The same things were measured in two ways. Each way mixes the same 9 hidden numbers, adds some noise and spreads widely along 6 directions of its own, which tell nothing about the thing.
(in the rows, 100 means zero)
Some things both ways: the first way, then the second way.
 90 112  97 127 104  85  94 102  63  89 120 108  87 101 115  97  90 115 109 109
 99  88  83  92 106  91  94  82  89 100  99 106 114  89 118 121 127 104  95 113  78  90  89 108  86 104

118  84  99  70  92  89 103  99 117 115 116 100  89 119  94 119 105  91  86  99
 89  90  96  98  98  93  84  82 107 101  99 101 105  94 102  97 120 109  83 105  69 106  87  88 101 101

114 115 113  74  97  96  74 111  99 115 109  91 114 116  90 105 116 110  88  94
 96  79 103 128 101 134  82  97  97 122  80  94 117 108 117  99 117 107  92  93 112 110  97 106 110  95

120 103  77  59  75 108 101 112 108  81  80 109  63 120 108  98 111 140  90 116
 94 114  93  98 119  86  98  87 133 115  97  72  95 108  75  97  74  88 103  96 100 117 102 100  97  93

 85 107  93 126  83  96  82 114  97 100 113 114  83 104 114 106  98 164  97 114
 98  79 115  91 126 120  83  79  87 116 113 113  78 103  95 112 134  74 125  84  98 109  91 118 100 116

106  95  90  60  92 112 102 102 112 122  75 101  72 108 104  93 104 105  83  99
 87  99  89  73 114  85 133  79  94  82  83  93 112  87 119 110 112 116  96 103  85  72  88 101  63  91

111 121 103 139  89  81  97  92  89  81 127 106 113 106  78 122 121  96 116 104
113  94 107 111  86  94  84 117  88  85  89  90 117  79 113 100 102 111  89 119  83 111  96  92 109  98

102 107 110 151 108  79 110  78 126 119 100  89  68  79  85 107 107  87  90 111
 92  92 108 104  99  86  71  90 135  93  84 103  95  97  90  87 104  90 105 104  77 128 104 108 100  82

128 107 108  94 113  89 104  94 123  93 101  83  81 115  74 111 127  68  78 118
 91 110 115  87 104 105 118  78  74  97 127 106 125 113 103 105 116 130  95 127  88  89  91 105 100 103

 65 119  93 113  93 132 112  99  88 128  87 127  72 111 119 117  92 111 131 104
 75 104  82  96  94 112 102  95 102 113 122  73 111 102  95  99  88 112 103  62 113 104  89  89 109  99

 92 115  87  49  90 116  98 117  93 112 100 109 101 121 112  93 107  77  96  95
104  85  92 102 116 101  75  81 123  97  71 100 126 106  97 105 112 105  91 119  73 103  81  94 104 105

103 136  95 124  80 112 109  97  82  99  67 122  44  90 130  95  99 154 102 148
 90 106  86 104 128 111 114  80  97 108 102  84 117 114  99 111  95 101 113  97 107  90  85 109  81 103

 89 106  84 102  86 108 108  92 118  84 119 117  93 110  97 124  98  99 104 110
 98 104 116  82 115  95 124  97  87  73  84  85 106  91 106  97 101 110 102 106  86  86  87  96  79  97

 58  96  90  98  98  88  91 112  66  99 121  82  89 103 125  97 100  97 105  94
100  97  79 111  90  75  69  90 105 105 108 113 108  95  96  99 119  90 106 109  80 121 111  90 105  98

 85 104  89  88 102 120  86 120  85 130  85  82  86 114 113  92 136 103  96 124
104 105  99  67 109  67 109  92 107  78  88 105  91  74 100  83 108 114 100 112  74  86 107  93  74  95

108 106  92 131  70  90 118  84 125 120  98 111  66  82  94 116  86 123 105 105
 81  94 106 137 102 139  99  86  92 115 104  82 102 113 108 102 105  88 105  77  97 118  81 109 104 102

110  99 100  67 100 100 113 107 122 128  91  85  75 123  89 105 123  55  83 105
108 110 103  96 100  85  97  85 131  93  74  72 112  94 107  85  80 124  72 114  80 103  96 101 103  86

 93 110  97 132  94  77  95 115  73  99 139  97  88 114 114 117 107 114 108 125
115  93 114 117 108 109  86  90 107 115  87  72  89  90 117  99  97  98  84 100  90 113  89 117 105  95

 68 138  96 126 102 111  93 104  57  93 123 119  94 102 137 107 102 104 117 136
 96  85 109  97 115 130  87  88  97 103 103  82 113 110  98 113 101  93 117  79 104 105  69 112 117 115

103  96 112 101  94  88 108 100 101 145 101  70  72 112 101 119 127  81 101 115
 90 100 125 110 101 127  90  72  90 120 133  84  91 120 102  86 112 100 105  66 110 119  89 111 132 104

 69  93  78 101  98 103  98 112  71 110  97  99  79 111 116  89 117  92 112  91
 85 117 109  97  96  93 107  95 107 120 117  73  91 108  87 112  86  77 108  77 116 127 114 109 119  91

110 113 124 112 106  80  91  86  93 116  95  78  94  88  93 101 127  75  83 113
 90  99  95 100  93  97  92  99  89  98 109 110 115 102  99 101 119  99 115  97 100 108 108  95 104 100

116 105  88  78  94  99  97  99  67  90 105  89 104 114  97 104 122  80 112 107
 95 109 116  79 114 109  98  67  86 111 140 102 103 121  79 105 119  88 124  83 101 107  93 101 129 127

132 124 102 128  91  98 104  86 108  99  99 121  91 105  75 119 101 121 112 107
 83  92  90 111 111 119  74  85 110 127 119 109 107 113  75  97 117 104 100 105  91 115  98  89 106 108

120 123 106 136  89  92 104  89 104  94  95 109  82 106  78 118 119 116 117 104
 88 101 104 131  92 115  74 104  97 125 121  96 116 120  86  96 102 102  99 105 109 131 110  96 127  97

Other things, the second way, with their names:
Z_437:  81 102 103 128 115 132 110  85  86 133 115  83  88 115  97 105 106  78 110  74 114 116  99 106  99 102
Z_238:  88  92  77 112  87  96  75  97 100  96 107  99 109  88 100 108 112  84 110  86  78 120  92  88 109 106
Z_143:  93 102  92  72 104  74  90  72 111  99 124  93  98  95  96 103 105 103 109  91  89 103  92 109 102  97
Z_556:  86  81 112 122 110 143  80  83 104 115 104  91  95 108 103  85 109 114  96  86  95 111  74 111 103 100
Z_917:  88 103  84 131  81 118  88 109 106 116  97  71 129 103 101 112  85 102  88  96  98 124  94  92 124 102
Z_775:  95 109 108 112 114 101  94  89 108 132 110  86  86 110  84 100  99  77 105  94 111 125 118 104 109  96
Z_299: 100 113  95 123  95 101 108 111  88 106  92  87 137 108 104 110  96 111  91 131 103 109 109  95 101  94
Z_995:  92 100  95  88 108  51  96  92 111  89  90 110  91  86  98  98 121  94  96 123  75 107 113  93  70  76
Z_986:  82 100  97  94  98  92  95  96  79  97 132 114 101  95  89 107 124  93 116 104  88 111 102  95  91 101
Z_213: 100 101 106  86 131  97 117  97 110  95  73  88  92  97  91 113  91  71 130  97 109  99 105 121  73  94
Z_27:  82 105  91 106 101 104  94  93 100 116 117  99 107 109  77 100 113  93 101  93  94 116 105  75 110 107
Z_719: 106 105  92  98  99 102  94  89 107 101 105  79 106  84 107  98  88 119  86 109  78 100  90 107 103 107
Z_144:  99  94  75  88  69  85  80  87 103 100 110  98 122  77 120 108 112 124  82 103  73 102  97  99 117 102
Z_992:  83  85  94  80 109 111 100  78  90 100 102 100  99  92 107 106 128  98 105  68  86  89  79  90 100 116
Z_985:  67  98 108  99 105 104 102  96 102 115 122  95  97 111  77 115 111  91  95 102  94 120  96  90 100  93
Z_785:  94  95 120  79 136  92  93  75 112 109 108 113  86 117  75  98 121  83 124 104 104 108 107 112  91  97
Z_421:  98  88 105  80  95 100  89  68  97  96 105 106 116  97 120 108 124 119  94 103  77  93  85 116 112 104
Z_162:  94  94 107  89 102  86  96  80 110  99  87 102 117  99 111  95 117 129  76 120  87  95  99 101  94  84
Z_988:  99  87 112 118  86 118  90 107  82  97  91  91 117  97 122  99 112  98 108  83 111 113  97 104 114  95
Z_429: 110 110  87  81  99  79 108  93 104 104  91  86  99  79 111 102  98 105  95  99  97  95 117 104  95  97
Z_39:  92  98  85  91 103  97  97  99  96  90 111  89 102  78 101  93  97 123  96 101  78  93  81  91  80 103
Z_801:  77 100 108 109 115 103 106  96 123 107  88  78  77  98  87  87  90  90  94  83  95 115  97  95  82  80
Z_345: 109  91 136 107  94 125  87  98  90  86  85 102 112  97 105  94 113 107  94 117  74 113  90 103 120 111
Z_458:  95 113 107  86 117 112 117  87  74 110 124  96 115 111  85 122 113  95 111 109  97  97  95  97 109 126
Z_627:  91  99  77 113  90  88  85 102 106  96  94 121 105  77 101  83 116 116  93 129  65 103 114  87  73  89
Z_197:  82 108 106 108 121 126 130  96 104 108  90  70  94 101  96  96  82 106  92  94  96  96  89 104  76  92
Z_980:  81 105 102  99 104 141 114  92  99 121 118  66 107 105  96 107  78 117  95  79 113 101  84 111 111 107
Z_393:  99  86  85 110  90  89  64  88 127 106  89  97 109  87 114  85 108 130  73 118  77 109  98 100  99  82
Z_872:  79 104  72 108 113  92 105  87 111 127 106  77 105 107 102 106  92 100 103  79 124 104 106 104  83  79
Z_258:  97  99  97  85 106  99  99  88 111 100  97 100  94  85  97 100 101  96 112 100  86 100 103 115  90 101
Z_846:  96  82  76 119  85 129  84  99  87 106  98  78 122  83 130  99 102 122  91  71  99  98  76  98 111 108
Z_343:  96  93  79 110 111  96  87  78 112 110  86 106 130 111 104  99 116 118  84 122  83  98  96  89  96  98
Z_804:  87  84 104 119  85 111  75 110  90  98 111 113  95  83 101  96 120 101 102 106  80 121 100  98  97  95
Z_78: 100  94  93  94 102  98  85  79  97 106 110  90 114 101 105 115 115  99  95  92  87 106  84  98 120 113
Z_800:  78  97 105  96 121  97 123  81 101 105  89  96  90 105 107 107 115  85 108  91 104  99 105 112  69  80
Z_617:  97 102 121  85 128 110 107  79  97 110 103 110  83 103  88  86 123 100 103 107  89  97 106  99  90 107
Z_592:  87  96 109  90 102 119 106  91  80 115 119  89  90  94 103 114 116  88 107  72 101 104  92 105 111 113
Z_388: 116  93 110  96 109 123  84  84  79 106 105 109 108 100  97 112 128  81 117  99  86 106  97 103 126 137
Z_522:  99 102  98 117 105  83 115 113  96  97  62  82 106  92 118 108 100  88  93 110 102 106 114  98  78  76
Z_98: 106 101 129 101 144 121 111  64 104 112  83  96  80 113  94  93 115  79 105 100  84  99  90 113  86 112
Z_3:  93 103  70  97  99  92  98  94 119 100  88  84 104  85 103  90  85 103 111  79  95  99 102  96  88  95
Z_704:  74  97  85 111 101 102  97 109  98  96 108 106  98  87  83 101 108  91 110 103  77 115  99  83  77  99
Z_86: 113  89 116 120  91 115  60  99 103 109 108  91  94  95  99 102 103  86 104 102  87 136  96 118 129 106
Z_260: 103 102 121  91 122 100 108  87  86  87 102 124  92  98  92  83 122  99 123 122  87  94 110 108  75 100
Z_819:  78  97 103 115  92 103  85  96  95  98 108 119 113 109  80 104 128  86 105 111  73 126 100  79 107 103
Z_791: 100  99  60 134  84 100  81 108 105 113  82  86 127  89 114 104  95 105  88 109  88 114 107  88 102  97
Z_606:  92 102 111  83 134 107 109  88 111  95  93  98  86  96  75  90 105  98 102 110  74  93  90  92  72 106
Z_898:  91 107 127  89 121 107 132 103  74 108  97 104  92 102  91 116 120  80 107 112 107  99 119 101  86 101
Z_826:  92  97 103 118  96 127 104 104  87 110 106  65 119 101 117 115  85 120  83  97 105 103  77 108 108  99
Z_252:  92  85  84 119  78 121  87 101 104  99  88  80 110  72 135  95  92 131  78  95  81 102  81 113  95  87
Z_949:  77 102 109  97 119  96 120 100  98  83  84  85 106 109  90 105  96  80 125  83 108 102  93  97  78  86
Z_644:  96  99  85 104 112  84  79  90 111 111 103 117 108 109  82 110 117  75 126 114  97 120 117 103  95  97
Z_326: 104 103 107 108  98 136  85  68 104 120 107  75 112 119 101  96  97  87 115  52 108 116  87 107 151 126
Z_367: 108 106  99 110 116 103  79  82 128 113  90  85 111 116  84  89  92  99 100 105  93 116 100  98 116 104
Z_160:  95  90 107  88 111  87  98 101 103  73  77  99 112  95 104 102 106  97 119 102  96 100  92 105  83  86
Z_361: 102  99  85 139 111 110  96  93  97 131  81  81 112 106 120 102 104  96  91  99 114 110 109 105  95  89
Z_105:  97  93 109 108 126 116  93  84 104 113  91  94 106 119  95  93 109  90 118  85 115 106  98 104 100  99
Z_841:  93 112 100  69 119 113 117  81  68 112 154  96 113 115  83 118 109 110 126  92 118  87  91 107 109 125
Z_209: 105 101 117 100 119 113  98  92 107 111  93  85  93 105  94  98  94  89 110  98 105 111 103 116 102 102
Z_41: 103  98 116 108 100 107  80  90 121 119  88 101  98 106  89 107 105  83  92 119  84 129 115 112 120  99
Z_68:  87 105 100  89 104 108 113 101 108  89  96  74  99  90  95  94  78  99 119  71 102 101  92 105  91  97
Z_439:  90 105  80 124  99 102  88  95 125 109  79  84 126 112  93  94  87 100 100  95 102 117 106  91 107  91
Z_369:  88  91  85  96 109 116  77  90 111 107 114  99 120 110  79 107 104  99 117  92  97 108  85  96 110 114
Z_491:  92  93 100 110 100 112 111 113  95 113  75  75 106  94 118 123  94  85 103  87 123 109 109 118  96  84
Z_337:  79  87  82 103  80  99  83  94  83 107 126 118 116  90 114 115 128 118  98 112  87 105 100 109  96  92
Z_910:  87  97 106  97 122  93 103  83  88 117 123 108  90 107  96 109 124  91 111 110 103 104 103 110  82  92
Z_416:  95 105 133 105 115  93 104  65  95 121 103 119  87 128 100  90 136  83 108 108 111 117 130 116 102  81
Z_199: 113  98 115 120 107 117  77  76 114 116  90  94 107 112 105  93 105 101  89 118  83 116  98 115 120 105
Z_317:  99 108  99 100 123  90 113  98 111 106  78  81 106 105  95  99  88  96 112 101 122  99 115 106  80  83
Z_878: 120  94 103  89  94 100  99  96  75  89  91  92 120  84 131 111 111 110 105 104 102  89 101 118 109 106
Z_772:  93 103 120  77  97  82  97  83 101  97 108 104 109 106  97 112 120  96 102 108  89 112 105 106 117  96
Z_754: 110  95 106  86  84  83  94  92 112  98  78  84 102  76 130  97 102 121  76 102  91 101 110 114 108  82
Z_71:  82  94 108 107 114 123 107 103 114 113  94  69  68  83  95 101  82  81 104  72  97 114  90 112  82  93
Z_976: 102 103 133 114 116 129 110  83  82 117 102  68  95 117 109 102 101  87 104  74 118 111  88 114 120 105
Z_195:  91  88 101 117  91 117  78  88  94 118 111 108 100  95 105  99 126 105  84 104  72 116  96  94 111 107
Z_755: 117  99  99  98  96 109 100  87  78  98  90  82 124  92 132 103 110 118  90  94  95  89  90 101 119 114
Z_352:  98  98 117  73 122 113 110  81  93 100 104 108  95  98  88 105 121  94 112 102  87  93 101 107  94 117
Z_432:  81 104 127  93 125 118 118  95  93 103 105 100  88 112  81  89 105  93 123  90 114 102 105 104  84  93
Z_256:  94  95 104  62 110  84 108  91  93  87 105  94  96  83 103  96 116 112 101  87  94  84  93  90  88  99
Z_297:  92 102 114  99 121  92 117 106 108 104  74  76 103 109  95 112  90  84 106 100 124 109 109 111  84  77
Z_117:  93 101 118  86 130 107  98  74 112 104 109 104  80 108  78  97 107  78 124  94  88 109  93 113  91 106
Z_993: 105 101  98 111 118  96  76  74 105  96 103 111 120 119  84  86 119 102 110 116  76 108  88  85 104 113
Z_631: 101  84 113  95 102 116  93  88  84  86  83 117 119  98 114 107 133 101 103 108  78  95  88 103 104 110
Z_918:  83  93 106 134  97 126  74  94 112 119  99  98  99 116  87  86 106  81 113  78 103 135 105 100 118  95

Some of these things the first way, each followed by its name:
 83 107 102  99 106  97  86 120 129 114 124  83  87 115  99 109 104 111  80 106 -> Z_252
132 127  94  97  85 100  91 111  83 107 102  86  97 112  95 109 134 113 115 124 -> Z_39
124 104 107  84  96  78  89 106  83 114  98  74 108 110  74  94 122  75  94  83 -> Z_429
117 114  79  85  82 123  92 116 113 119  91 109  88 115 102 101 127 124  92 137 -> Z_606
120 103  77  52  73 115  92 116  98  84  82 120  90 124 102  97 122 129  82 115 -> Z_458
 90 119  87  66  90 118  96 122  76 117  86  93  84 118 121  90 124  96 100 121 -> Z_367
126 115  77  97  91 114  89 108 100 118  94  94 128 112  61  95 149  74 118  95 -> Z_345
 73 114  85 138  92 102  92 118 102 120 123 108  85 100 119 102 104 133 100 127 -> Z_71
 87 107  77  91  92 121  90 104 101 115  96 109 114 105  89  96 108  96 109  86 -> Z_631
 87  97 113  96 110  84  91 106  88 152  94  71  72  91 119  85 119  74  73 112 -> Z_800
 81 119 101 155 106  85  96 109  62 110 113  96  71 101 119 103 111 115 118 118 -> Z_910
128 104 111 124 114  96 106  81 101 115  91 110  72 111  83 115 112  97 105 111 -> Z_162
103 106  96  99  98  97  92 103 117 115 116  99 117 107  71 103 108  71  90  93 -> Z_352
 88 111 111 138  97  78 104  93 102 117 108  84  82  90  96 106 118  80  92 112 -> Z_986
 90  98  98 106  89 106 106  82  90 128 108 125  89  99 114 123  79 111 111 105 -> Z_992
134 102 102  83  86  66  84 102  84  95 124  75 102 100  97 107 114 111  88 109 -> Z_437
108 115  93 102  92  93 109 101 134 115 127  97 106 107  73 113  97  66 100  93 -> Z_197
 85  94  77  88 111 115  72 129  86  93  92 110  87 120 113  75 128 132  75 122 -> Z_41
129 113  91 101 108 100  64 114  78  95  94  71 104 103  89  87 139 139  97 126 -> Z_627
 91 100  59  94  92 119  92 115  84 104 114 109  99 117 107 104 104 126 135  92 -> Z_801
104 126 112 137  96  87  95  84  76 121 105  89 116  90  80 110 121  79 128  85 -> Z_988
134 125 107 106  79  90 106  80 107  97  95 104  92  94  77 120  98 119 113  93 -> Z_105
 62 122  98 124 105  99  98 106  80 103 113 114  88 104 117  97 105  86 106  98 -> Z_297
107  97  88  85  78 101  97 116 100 138  85  90  68 102 122  93 123 122  73 146 -> Z_98
124 114  90 105  89  90  98 107 103  80 112  98  91 116  86 110 112 115  99 119 -> Z_719
107 102 107  98 103  85 101  99  85 102  96  81  54 106 114 105 116 107  90 125 -> Z_143
 72  86  84  77  99 114  78 136  85 135 110  94  92 128 125  96 124 119  90 118 -> Z_195
113  98 111 100 106  75  99  82  97 119 115  81 105  86  93 105 127  46  76 115 -> Z_819
 89 129 103  80  96 108  75 121  42 127 116  81 119 115 124 103 118 102 121 111 -> Z_846
 69 112  91 115 110 103  79 104  69 100 120  88 102  94 123  99 108 112 105 121 -> Z_918
 68 106  89  84  93 100  87 118 111 124 119  84 105 103 111  94 118  77  77 104 -> Z_704
 82 105 117  74  96  81 100 108 103 106 114  86  70 110 118 109  85 104  85  88 -> Z_872
 69  98  96 112  92  94  88 108  75  97 105 114  73 100 134 100 102 136  87 120 -> Z_522
126 144 103 115  94 110  96 100  59  84  80 106  84 112 101 102 132 123 116 137 -> Z_841
 92 110 109 113 100  80  93 101 143 106 121  63 105  94  72 110 115  69  75 104 -> Z_260
109 119  91 147  97 101  77 108  82 113  96  93  95  96  93  98 140 144 116 121 -> Z_804
 65 128  84 100 106 116  87 132  62  92 127 112  97 131 135 102 114 110 115 125 -> Z_826
101 100 102  91 114  87  94 104  87 119 125  98 100 118 101 104 128  55  89 107 -> Z_985
104  82  96  99 110  89 105  86 119  88 103 108  84 109  75 107 105  76  91  84 -> Z_772
 56 131 110 117 107 112  92 113  65 116  89 100  72 103 137  94 113 106  97 130 -> Z_317
103 125 111 143 101  82  86  93  78  92 100 116  89  88 101  95 105 132  95 105 -> Z_491
123 109  94  60  73  96  85 114  93 104  77  96  89 104  98  89 114 133  84 100 -> Z_791
